There are 8 hidden switches. A switch that is on adds its own fixed numbers to the row, and there is some noise. The rows also spread widely along 9 directions, which tell nothing about the answers.
Known rows, each followed by its switches (1 for on, 0 for off):
[ 11   3  13   1  12   2  -6  15  23  -9  29  12 -10  -2 -17  10   1  -2
  -5  -4 -33] : 0 1 1 0 1 0 0 1
[-13  -4   9   3  -1   0  -2   3   2   3   7   0  -4  -5 -12  -2  -2   7
  -4   7  17] : 0 1 1 1 0 0 1 0
[  9  18   6  -3  -5  11  19   6  14  -5  12   1   8   6   2 -18  16   5
  14  -1   7] : 1 1 0 1 0 0 0 0
[-13   2  11  -4  16  -3  -5   8   9   5   5   7 -17  -4  -3  10  -8   5
  -6 -11  -6] : 0 0 0 0 1 1 1 1
[  2   6   4   3  23   1   5  -7   4  -5  18  18 -16 -13  -3   5   6   9
   9   5  15] : 1 0 0 1 1 0 0 0
[-11  -8 -21   2   2  -4  -9  -4   4 -12  -5 -14 -22  -2 -20  33  12  -2
 -11  -3   1] : 0 1 0 0 0 0 0 0
[-18  20  -4  -3  17  12  13   4  -5   9 -15   6  -2  -8   8   0   1   9
   8 -15  17] : 1 0 0 1 1 0 0 1
[ -7   8  -5   5   7  14   9  -3   0  -2   4   4   5  -9  -4   1 -14  -8
 -10  -5  -2] : 0 0 1 0 1 0 0 1
[-17  17   3 -19  -5   7   1  13   1  15 -14  -8  -7   6   5  11   7   7
   3 -19  12] : 1 0 0 1 0 0 1 0
[ -6   8   8   4  10   1  10  18  17   4   7  10  -7  -2   4 -21   9   7
   9 -12  -7] : 0 1 0 1 1 0 0 1
[-15 -21  12   9  15 -15  -3   9   4  -1  15  -7 -12   5  -1  -3 -15   2
 -15   2 -14] : 0 1 0 1 0 1 1 0
[ -2   1   2  14  38  11  -3  11  12 -14  13  16  -3  -8   3  -3  34  13
  16   8 -18] : 1 0 0 0 1 1 1 1
[-22   7  19 -11   0  -5   3   6  -5  20  -8   1  -7  -1   7  -7 -12  11
  -1 -11  27] : 0 0 0 1 1 0 1 0
[-38  -6 -26  14   7   8   6   0   2   4 -14  -3 -23 -13   4  -3   5   1
  -4 -11  13] : 1 0 1 1 1 0 0 1
[  4  20  11 -10   3  14  -8  22  12   1   2   5   4   1  -6   5  17  10
   5 -13 -12] : 0 0 1 0 1 0 0 1
[-15  -4  -4   1   4   8  -7   0  -8 -10  -8 -21   2   6  -5  14  15   8
  -7   6  12] : 0 0 0 1 0 1 1 0
[-12  -8   1   7  20   1   2   4   6  -9  11   0 -20  -4   1   1   1   8
  -4   2  -1] : 1 0 1 1 1 0 0 1
[  4   9  22  -4  31   7  13   7   7 -18  12   9  -3   3  10  -5   4  20
   8   4  10] : 1 0 1 1 0 1 1 1
[  6  12   6  -2  12  10   0   6  20 -12  14  16 -15  -6  -8   5  14  10
   4  -6   7] : 0 0 1 1 0 1 0 1
[ -9  -3  -2   5   5   0  26  -1  12 -12   8 -13  -3  10  16 -24   4  -4
   2   1   0] : 1 1 0 1 1 0 1 0
[ 15  34  -2 -16 -23  17  11   0  25   1  12   4   0   5 -15   9   5 -15
  -4 -20  -3] : 0 1 0 1 0 1 0 0
[  1  -4  13   1   6  -7   4 -12  -1  -3  23   0 -12  -2  -7   5 -18   1
  -9  12   8] : 1 0 0 0 1 0 0 0
[ 10  18  20 -15  33  -2  13  10  15 -15   7  14 -21   3   2  15  -6  20
   3 -15   0] : 1 1 1 0 0 1 0 1
[ -3   1 -10   1 -17   7   6   0  14 -10   3 -12  -5   5 -10  -2  11  -4
  -6  -2   5] : 0 1 1 0 0 0 0 0

New rows. What belongs after each?
[-15 -12   3   2  -1  -8   2  -3   4   1  12 -13 -14   3  -7   6 -10  -3
 -11   6   4] : 1 1 0 1 0 0 1 0
[-9  0 10  8 23  1 -8  6 -4 -1  3  9 -4 -9 -7  2 10 18  3  6  5] : 0 0 0 0 1 1 0 1
[-10   6  19   5  17  -2   1  15   2  15  10  20  -1 -10  -7 -10 -11  13
   2  -4   0] : 0 1 0 1 0 1 0 1
[-11   0  11   1  24   1  12   6  -1  -5   3   1  -3  -1   5  -1 -15   9
  -2   1   0] : 1 1 1 0 0 0 1 1
[  1   9   3   8  -2  16  19   3   9 -14   9  -8  17   3  -2 -25   7   0
   1   5   1] : 0 1 1 1 1 0 0 1
[-13  12 -12   2 -22  17   6   2  22   9   8   6  -7  -6   0 -17  21  -8
   7  -3   6] : 1 0 1 0 1 0 1 0
[ -6  12   6  -6   3  -1  11  -1  11   5   6   7  -7  -2  -1   1  -6  -2
  -1 -10   4] : 0 1 0 0 1 0 1 0
[-11  -6   7   7   7  -3  12   3  -2  -6   4 -15   2   8   0  -9 -16   1
 -13   0  -2] : 0 1 0 1 0 1 0 1
[-11  -3   1   4   8  -2   6  12   9  -6   4 -11 -13   9   0  -1   4   6
  -5  -7 -11] : 1 1 0 1 0 1 0 1
[-18  11  10   3  24   5  12   7   0  10   0  20 -13 -13   9 -12 -12  15
   3 -12  15] : 1 0 1 1 1 1 0 1
[-10   5  -8  -7 -15  -6  -2   7  24   1   1  -9 -29   6 -10   7  14   0
  -7 -18  -4] : 0 1 0 0 1 1 0 0
[  0  21   9 -10   3   6  19  22  17   3  -1   4   0   7  13 -19   2   4
   6 -27  -7] : 0 1 1 1 1 0 0 0
[-16   3  -1   9  -5   5 -11  10  11  11   9   3  -9  -9 -21   4  10   0
  -5  -5 -10] : 0 1 0 1 1 1 0 1
[ -9  11  -1   3  -8  11   6   0   8  -1   4 -10   3   2  -5  -7  24   4
   6   3   9] : 1 1 0 1 1 1 1 0
[ -8  -5  20   2  18  -8  10  -6  -4  -2  13   2  -7   1   8  -8 -14  11
  -3  10  11] : 1 0 0 0 1 1 1 0
[  3  18   9  -2  -4  16   1  13   5   1  10   3  11   2 -11  -1  15   8
   6  -1  -2] : 1 1 1 1 0 1 0 0
[-11  -9   1  13  29  -7   1   9   9   0  15  17 -24 -12  -5   3  -1   8
   5  -2  -9] : 1 1 0 1 0 0 0 1
[ 10  -2  14   0  16  -5   0   7   9 -20  12  -7  -6  10  -5   3  17  16
   1   5  -7] : 0 1 0 0 1 1 0 0
[  4  -3  10  -2  17 -12  10   8  12 -16   9  -6 -13   9   6  -5   0   8
  -1  -5 -11] : 0 1 0 0 1 0 0 0
[ 12  20  16  -8  -7  11   8  19  17  -2  11  -2  10  14   1 -15  23  11
  12  -7  -8] : 1 1 0 1 0 1 0 0
[ -4 -10  -7  15   9  -2   1 -14   6 -15  22  -1 -16  -9 -17   7  16   5
   2  21  10] : 1 1 0 1 1 0 0 0
[  8  13  22 -17  18   8   4  20  17  -4  18   6  -4  11   4   9  -9   1
  -4 -14 -24] : 1 0 1 1 0 0 1 1
[-29   5 -11 -10  -3   0   7   5  -1   8 -19 -19 -24   8   6  15 -17  -3
 -18 -26   7] : 1 0 0 1 0 1 0 1
[  7  14  14   2   5   7   9   9  10  -4   9  15   8  -4  -3 -18  14  18
  12   1  12] : 0 1 1 0 0 1 0 0
[-18 -13  14   3  22  -5  -6  10  -4   0   8 -11  -8   7   2  10 -16   4
 -16   2 -21] : 1 0 0 0 1 1 1 1
[ -4   9  -1   8  12  10  11  -8  -1  -1  11  10   2 -10   1 -10   7   5
  11   8  18] : 1 0 0 1 1 0 0 0
[ -6   6 -26  10 -28  21  11  -4  15  -4  11 -12   6   1 -13  -7  14 -20
  -7   1  -6] : 1 1 1 1 0 0 0 0
[ -7  -8  12   5  -2 -11   0  10  13   3  15   0 -15   1  -5 -18   8  10
   3   3   4] : 0 1 0 1 1 0 0 0
[-21  -3   4   9  17   2 -19  31  11  15   2  11 -10  -7 -11   5  20  12
   5 -11 -23] : 0 1 0 1 0 1 1 1
[ -2  18  16  -6  13   0  11  12  16   2   5  18 -13  -5  -1  -6 -10  11
   1 -18   0] : 0 1 1 0 1 1 0 1
[-15 -21   9  12  38 -13 -12  17  -4  -8   7  -4 -22   1  -7  18   3  20
  -6   4 -20] : 1 1 0 1 0 1 0 1
[  3  11  10  -1   7   5   7  14  17   1  13  19  -7  -3   4 -17   6  10
   6 -10   4] : 0 0 1 1 0 1 0 0
[ -4  -2  17  -4  12  -7 -10  15   5   5  12   8 -17  -4 -14  11  -1  13
  -4  -6  -4] : 0 1 1 1 1 0 0 0
[  1   6   1   6  35   8  17   3   4  -9  12  19  -3  -9   8   0 -14   1
   0  -5 -10] : 1 0 1 0 0 0 0 1
[-12 -13 -15   8  32 -13   4 -10   7 -22   6  -2 -43  -7  -3  24   9   9
  -2   0   7] : 1 1 0 1 1 0 0 0
[-18  -4  -5  15   6   3  -1  14   9   4   1   3  -8  -8  -5 -16  23   9
  10  -2   0] : 0 1 0 1 1 0 0 1
[  4  10  14 -18  11   7  -7   9  14 -13   6   0 -13   4  -9  24   8   9
  -3  -7   7] : 0 0 1 1 0 0 1 1
[ -1  -5  17  -7  20 -12   0   3   9  -8  13  11 -30   0  -1  11 -16  12
 -11  -7  11] : 0 0 1 1 0 1 0 0
[-13   8  -4  -2 -14   6   0  12  25  13   8  13 -16  -8  -9  -6  12  -3
   5 -14   5] : 0 1 1 1 0 0 1 0
[ -1  -1  12   0   2  -8   5   5  13   0  14   4 -12   0  -9  -2 -11   3
  -6  -2  -2] : 0 1 0 0 0 0 0 1
[ 1  7  4  2  2  5  5  6  3  0  8  0  6  0 -7 -2  1  0 -1 -3 -3] : 0 1 0 1 0 0 0 0
[ -2  11   1  10  21  13  24   8   8  -4  12  15   8  -7   6 -19  -7   0
   6  -4  -6] : 1 1 1 1 0 0 0 1
[ -5 -13  14   5   3  -9   2  13   9   2  15  -4  -6   9   4 -18 -15   1
 -10  -1 -16] : 0 0 0 0 0 0 0 1
[-12   9   3   2  17  14   6   6  -2  -2  -2   1   6  -6  -4   5   3   8
   3   2   7] : 1 1 1 1 0 0 1 1
[ -9 -10  11   8  28  -1 -10  31   8  -5  10  -1 -11   4  -2   0  17  18
   4  -3 -31] : 1 1 1 1 1 0 0 1
[ -5  -2  15   7  22  -5   0  19  -2   5   8   6   4   3   3  -7   3  17
   5   0 -17] : 1 1 0 0 0 1 0 0
[-11   2   2  13  -3   6  13   0   4   4  11   1   6  -7  -7 -22  -6  -4
  -1   5   6] : 0 1 0 1 1 0 0 1
[-10  -7   2   4   6  -6  -3  12   3   3   0  -2 -10   4   4  -4   3   7
  -5  -8  -6] : 0 0 0 0 0 1 0 0
[ -9  20  13  -6  19   4   7  24   2  16  -9  17   2  -6   3  -4  -5  15
  10 -23   1] : 0 1 0 1 0 0 0 1
[ -2  -3  -8  16  13  13   6   1   4 -22   8  -7   5   0 -11   0   8   1
  -9   8  -8] : 0 1 1 1 0 1 0 1
